The first 6 rows are patterns. Each new row is the sum of 2 different patterns, raised or lowered, with some noise. Before adding, each is slid sideways (what falls off one end comes back at the other) and multiplied by a number that may be negative. Names go in the order of the patterns.
In the rows, zero is written as 128.
Some rows, each with the names of its patterns after it:
[107 106 150 117 120 152 136 111 153 136 152 135 135 156 131 126 151 146
 125 112 163 116 117 145 106 137 161 117  98 122 162 120 117 152 117 118
 109 150 116 133 143  96 102 163  94 161 138]  j_90
[149 112 117 117 134 149 119 143 137 162 113 144 162 100 130  97 150 102
 111  95 123 107 121 107 159 127 133 146 131 121 119 137 124 123 140 152
 157 139 149 154 139 159 101 123 113 108 156]  j_944
[146 101 126 162 106 150 120 147 132 129 107 162 115 155 124 140 111 158
 100 161 152 110 144 138 153 158 110 135 102 105 149 140 109 139 142 120
 123 160 143 153 124 163 101 126  94  95 158]  j_165
[117 154  98 156 109 110 107 101 101 128 115 102 148 159 127 103 128 127
 126 116 159 144 134 125 119 134 143 148 116 120 126 161 158 111 116 114
 161 129 143 108 112  95 117 126 132 152 150]  j_155
[151 106 120 146 108 117 119 133 148 161 118 111 118 141 162  94 136 128
 149  97 105 106 107 163 107 159 102 129 113 156 137 121  98 155 102 119
 133 152 119 133 151 139 118 153  97 160  94]  j_353
[115 122 151 146  97 114 147 150 147 132 102 148 102 153 156  96 142 113
 136  94  97 159 103 157 142 131 117 156  99 102 124 154 124 104 150 163
 101 101 145 106 122 153 103 162  93  97  98]  j_382

New rows. What belongs after each?
[112 151 135 114 164 141 132 151 140 111 142 160 149 132 108 196 141 146
 123 168 164 171 173 108 159 115 184 161 145 109 123 169 170 130 154 141
 118 113 146 144 139 147 152 142 153 128 159]  j_155 j_353
[133 120 153 121 155 160  99 149 220 124 164 167 135 135 168 178 162 190
 160 134 183 177 199 153 156 178 192 181 167 167 140 169 194 159 133 160
 104 156 186 148 147 172 181 174 118 208 129]  j_90 j_155
[ 96  90 102  81  74  87 100 102 104 131  88  56 113  84 126  83  90  67
 119  79  94 118 113  64 127  91 122  97 113 100 118  77 104 126  89  77
 110  68  97 111  94 124 113  83  82  88 122]  j_90 j_165
[152 168 173 155 150 155 161 161 171 111 187 117 134 143 163 127 155 145
 148 141 168 143 147 133 141 148 130 145 162 146 156 158 175 139 168 172
 124 161 137 118 171 184 145 122 151 159 148]  j_90 j_944
[152 125 107 146 122 127  79 120  78 120 114 156  84 123 105 107 148 112
 134 121 130  72 135 158  97 107  57 163  84  97  64 133 117 123 114 120
 130  94 152 116 116  80 117 118 132 103 154]  j_944 j_353
[144 122 160  82 149  85 134 117 128 134  99 105 119 140 137 160 116 123
 105 145 173  78 130 108 156  86  94  86 103 145  99 138 118 122 110 155
 133 112  92 154  97 114 131 157 127 135 149]  j_944 j_353
[102 140 116 121  93 130  62 102  93 115 134  92 159 133 112 103 158 101
 122 141 105 127  81  83  73 100 113 143 122  94 108 122 118 111 111  73
 118  78 121 161  93 137 118 100  68 102 152]  j_944 j_382
[148 155 195 135 149 159 169 165 175 176 119 166 122 178 132 185 137 173
 184 159 129 190 162 137 162 149 162 135 148 167 159 156 146 165 147 168
 175 125 188 148 149 162 134 127 149 153 175]  j_165 j_353
[109 106 120 141 109 137 125 155 132 185 140 141 134 150 142 171 132 119
 173 135 122 130 162 147 116 178 162 181 118 184 176 174 138 192 146 158
 128 133 150 151 135 127 154 156 146 142 153]  j_90 j_944
[117 173 190 189 201 112 125 151 149 126 182 162 189 130 184 130 206 107
 155 115 138 121 176 117 153 150 167 173 116 149 134 130 160 185 194 189
 134 136 180 164 164 151 152 133 177 164 147]  j_165 j_155
[148 101 126 130 135 113 134 117 146 120 138 136 125 113 148 116 136 123
 131 116 117 140 125 118 147 101  90 121 148 104 120 137 109 113 124 139
 126 121 145  88 100 124  85 156 132  96 104]  j_90 j_165
[136 107  97  73 162  77 131 105 117  92 138  74 125 113 142 130 102 133
 142 105  94 136 110 135 167 112 165 114 101 118  92 109 123 118 118 122
 123 126 122 132 113 128 113 140 171  79 145]  j_944 j_382
[171 189 122 159 145 150 112 136 187 123 156 181 138 121 183  98 126 163
 158 112 112 186 168 111 138 144 112 121 185 110 180 119  90  93 159 112
 190 170  94 112 178 156 151 165 125 147 139]  j_90 j_382
[134 179 127 136 168 171 143 170 190 137 131 129 148 155 128 156 170 163
 153 168 120 185 130 178 162 194 150 175 126 142 162 183 120 154 151 135
 179 142 186 152 112 183 120 150 160 183 162]  j_165 j_382
[ 96 114 118 102  74 112 101  71 106  76 122  58 113  79  80  94  61  81
  69  77 102  90 105  83  93 118  95  50 116  99 115  66  60  80  67 116
  53 127  63  73 102 115 120  70  91 125  98]  j_944 j_353
[142 139 141  85 157 111 126 127 107 109 115 151 120 112 105 131 102 116
 122 156 112 133 108 110 134  79 133 142 124 145 104 123  92 154 131  94
 113 117 123 132  95 115 108 112 151 100 114]  j_353 j_382
[107 112  94  92  91 132 139 118 120  75  89 132 151  62 123 115 120  75
  95  77  87 130  87 135  69 105  95 120 109 104  87 111  93 108 104 147
  94  97 137 142 100 113  86 149  61 134  96]  j_90 j_353
[ 69  68 148 113  85 112 112  76 110  78 136 121 120 118 127  58  96 145
 110 105  81  65 110 152  92 107  89  83 117 101 123 111 122 143  81 115
 104 117  80 143  58 130 148 134  65 116 133]  j_90 j_382
[108 170 157 114  96 154  71 114 139  79 148  91  95  83 108 114 132 117
  68  99 118 117 128 101 112 142 106 160 123  71 148 111 132  82  70 154
  80 135 103 135  99 114 119  89 137 120 137]  j_944 j_382
[153 155 145  97 149 123 120 130 161 126 120 146 129 129 138 121 162 129
 173 103 120 167 116 110 138 129 156 150 123 116 140 126 171  94 145 126
 168  94 135 102 105 173 108 154  96 115 134]  j_165 j_353
[128 121 158 180 113 121 172 155 156 141 129 154 123 173 150  98 181 110
 170 116 100 164 132 161 153 164 136 162 129 122 149 171 142 139 163 173
 133 132 154 111 160 158 115 182 105 122 130]  j_90 j_382
[160 141 128 123 150 145 139 142 138 139 127 144 135 134 146 135 150 157
 155 112 169 171 167 130 161 154 143 136 151 152 126 150 144 144 155 163
 131 162 114 129 146 144 123 147 133 143 144]  j_90 j_944
[ 71 122 129  92 124  76 111 131 113 104  91 130  59 114 100  71 109  69
  88  93  84 118 130  74  76  95 126 103  89 117  93 138  75  59  94 111
 131  56 135  90  84  99 135 119  76  92 118]  j_90 j_353
[167 143 192 191 127 166 159 174 204 135 185 122 144 170 191 149 166 157
 167 145 184 176 194 151 196 151 163 125 144 171 194 123 175 180 139 189
 144 175 160 169 149 209 144 179 157 176 166]  j_165 j_353
[116 130 163 155 142 164 121 181 109 176  89 122 133  96 139 138 119 142
 146 128 133 113 150 167 124 125 144 175  79 111  82 128 139  98 131  97
 115 112 139 158 124 106 166 112 115 126 157]  j_944 j_353
[178 130 129 142 128 161 145 126 160 116 139 129 141 139 144 180 141 172
 131 134 145 162 155 137 156 147 144 183 145 153 140 148 141 159 168 200
  94 166  95 129 166 188 138 140 144 141 158]  j_90 j_382
[153 114 144 151 122 141 130 183 179 194 164 120 130 177 193 140 158 140
 179 122 134 112 151 170 112 205 136 180 125 197 176 180 136 199 140 167
 135 177 148 146 173 171 153 166 136 187 118]  j_944 j_353
[162 154 186 171 173 144 184 189 148 139 136 188 139 170 157 168 107 137
 153 172 149 161 148 135 149 164 154 113 123 173 147 182 107 170 130 181
 170 174 176 160 152 128 123 146 136 188 133]  j_155 j_353
[106 115 143 123 140 117 135  96 128 104  79 151 144 103 135 144  91 147
 132 139 111 123 111 136 123 148 127 121 119 142  96 163 152  93 156 116
 138 155 125 118 108 110 127 127 118 120 130]  j_90 j_165
[168 165 144 184 139 179 151 185 131 154 150 195 133 165 188 156 164 154
 172 153 171 178 156 187 145 173 139 180 158 147 185 179 165 158 146 124
 159 160 166 143 123 182 140 175 146 192 190]  j_944 j_353
[142 162 157 128 185 153 131 162 144 164 160 153 166 164 169 174 151 153
 139 182 136 160 172 135 158 178 145 132 160 176 149 145 189 154 134 132
 167 159 157 173 113 127 169 118 184 168 147]  j_90 j_155
[131 183 136 134 167 219 134 136 195 139 152 179 142 192 122 143 150 174
 167 203 198 144 170 156 177 163 150 163 193 122 177 183 138 198 139 181
 134 153 175 150 218 153 165 126 209 113 120]  j_944 j_382
[145 168 175 131 137 152 125 119 152 136 131 118 138 153 124 174 160 171
 172 131 116 148 142 129 159 128 150 131 120 130 156 118 158 118 137 123
 159 119 166 100 107 160 139 144 105 118 149]  j_165 j_155
[103 124  97 107 110 135  67 102  83 116  82 123 125 117 125 156  48 168
  56  80 108 103  62 117 100  59 119 154  84  77  89 100  91  67 138 126
  89  90 106 123  92 140 105  84 128 132 105]  j_90 j_155
[131 173 104 121 171 116 175 105 161 147 167 183 158 157 154 175 140 124
 133 167 143 148 123 130 156 169 153 160 212 150 158 189 126 142 148 155
 159 151 123 143 178 155 137 151 167 137 147]  j_165 j_353
[ 98  74  90  98 106  96  96  90  78  87  86  96  60  66 102  91 120  84
 109 101  97  95 127 112 108  90  72  98 100  78  97  93 106  92 125 110
 132  84 124 120 101  87 111 118 115  78 101]  j_944 j_155
[107 143 139 156 127 143 129 139 125 158 117 139 110 149 118 141 150 123
 133 133 152 158 105 143 130 116 157 137 105 147 160 133 115 158 148 134
 144 160 131 120 126 114 149 160 136 113 174]  j_90 j_165
[136 114 158 159 150 169 133 157 145 155 153 135 131 122 151 116 124 131
 118 132 123 129 156 151 132 169 130 125 142 136 138 126 137 169 157 161
 168 148 146 180 114 133 141 130 142 149 115]  j_944 j_165
[ 84 126 110 119 108 123  89 110  71 105  77  99 101 128 126  78  92 122
  92  70  94  82  90  75  93  79 140  87 124 105  82  78 121  97 121  80
  70 116  84  88  63  96  95  75 140 115 115]  j_944 j_165
[141 192 146 154 163 138 130 135 164 144 169 172 125 148 162 144 162 150
 127 123 150 147 138 150 166 157 168 142 167 156 159 169 170 162 170 161
 149 144 183 155 137 159 137 175 185 138 127]  j_90 j_155
[ 93 107 117  91 125 139 105  97 120  86 144  79 127  94 118 113  98 116
  84 113 102 140  86  85  86 115 120  81 101 123 119  86  97  95  92 131
 100 130  88 115 107 142 119 113  93 132 105]  j_944 j_353
[145 147 130 122 175  79 145 187  87 176 150 141 136 133 129 103 132 161
 130 135 149 163 131 137 183 149 147 147 180 108 120 133  92 152 165  92
 142 191 103 128 123 176 132 126 133 154 113]  j_90 j_165
[118 119 132 131 142 143  86 125  93 140 100 146 104 137 146 119  94 153
 129 103 124 111 124 100 115 127 118 122 114 124 111 131 142  90 145 112
 114 131 103  98 113 114 138 112 122 157 103]  j_165 j_353
[ 86 126 133 122 114  82 149  93 169 142 126  97 163  80  99 120 158 120
 107 156 161  98 115 123 124 102 160  90 154 109  90  98 106 128 157 160
  94 102 129 148 165 108 111 141 116 125 132]  j_353 j_382
[177 147 180 194 125 167 144 154 142 144 155 159 158 167 111 160 194 122
  94 161 195 132 157 168 124 157 111 194 162 177 171 126 105 162 142 185
 144 116 116 160 158 127 182 136 116 194 143]  j_90 j_382
[126 168 114 169 144 149 157 117 128 157 113 146 112 129 117 155  90 180
 177 116 134 141 157 166 109 162 121 114 154 142 119 157 161 117 127 165
 173 179 119 163 100 159 100 110 154 140  88]  j_165 j_155
[173 144 168 176 144 150 183 153 173 117 210 128 161 177 124 172 193 154
 125 137 162 157 158 178 137 128 161 168 144 145 191 144 146 198 104 200
 142 152 135 187 128 142 183 181 121 198 170]  j_90 j_353
[106 157  91  75  57 142  66  71  73 101  51  80  55 130  65 126 118 131
 120  63  87 124  90  78 144 104 120  99 119 111 149  37 105  62  82 109
 132  55 114  60  86 139  73 102  83 100 102]  j_944 j_165
[ 93  93 100  67 122  87 136  65 100 101 117 140  84  92  72 111  76 119
  88  85  54  61 116  90 118 104 103 134  80 141  52  88  55  89  63 105
  62  59 118 148  75  89 103  92  80  87 123]  j_155 j_353
[141 124 133 105  99 152 119 108 106 107 122 102 151  73  99 114 104 133
 169 109  80 105 121  83 107 113 125  80 108 149 112 138 143  86  96 167
  63 115 120 111  91 135  95 114 111 108  93]  j_90 j_155
[141 149 155 130 112 163 144 150 163 161 135 158 133 141 141 137 152 140
 119 190 167 161 150 154 117 152 172 134 148 160 146 110 133 147 156 126
 138 163 135 158 148 161 164 191 123 141 183]  j_90 j_944
[133 133 111 167 106 107 120 158 100 136 127 132 108 113 123 134 104 161
 111  86 164  99 169 154  87 107 119  94 125 154 113 111 161 126 142 156
 142 161 121 148 121 135  90  85 177 126  92]  j_90 j_165
[138 166 142 113 131 115  84 107 152 124  91 107 109  94  76 130 124 156
 144  78  84 155 129  92 107  74 140 109 125  86 138  74 152 108 149 116
 139  91 126  68 106 112 130  80 115 108 153]  j_165 j_155
[127 141 118 126 183 170 133 152 183 137 180 129 159 139 135 144 181 125
 160 137 158 146 164 133 171 180 126 167 168 150 173 113 159 109 121 142
 154 122 152 147 155 138 173 164 167 137 170]  j_944 j_165
[152 179 113 143 165 159 122 162 147 115 149 131 145 184 144 176 138 138
 142 154 164 147 140 134 132 140 138 173 139 123 141 161 147 141 152 186
 143 177 142 113 155 131 147 164 165 127 120]  j_353 j_382
[132 114 108 133 105 127 155 117 136 110 119 102 106 150 101 131 122 145
 134 132  97 102 135 140 130 102 124 124  99 103 138 123 127 132 122 131
 113  95  95 103 110 123 128 100 102 141 147]  j_155 j_382
[131  85 128 105 124  98 127  71 123  97  78 116 153  92  87 121 139  92
 113  95 129  69 107 106  84 125  98  73  81 139  96 162 106  71  82 129
 122  72 133 111 108 103  94 108  92 140 111]  j_90 j_353
[160 129  90 114 112 137 117 134  84  92  90  89 107 106 133 129  90 140
  84 127  81  94  94  75  98 120  92  93 131 128 118 101 115  94 113 105
 128 139 123 120  94 118 124 127 118 117  98]  j_90 j_155
[131 168 183 120 155 136 135 120 160 141 173 104 144 190 118 125 138 104
 163 157 160 192 108 122 151 134 132 176 165  94 121 141 165 128 178 131
 195 161 136 150 159 164 110 174 107 136 150]  j_165 j_382
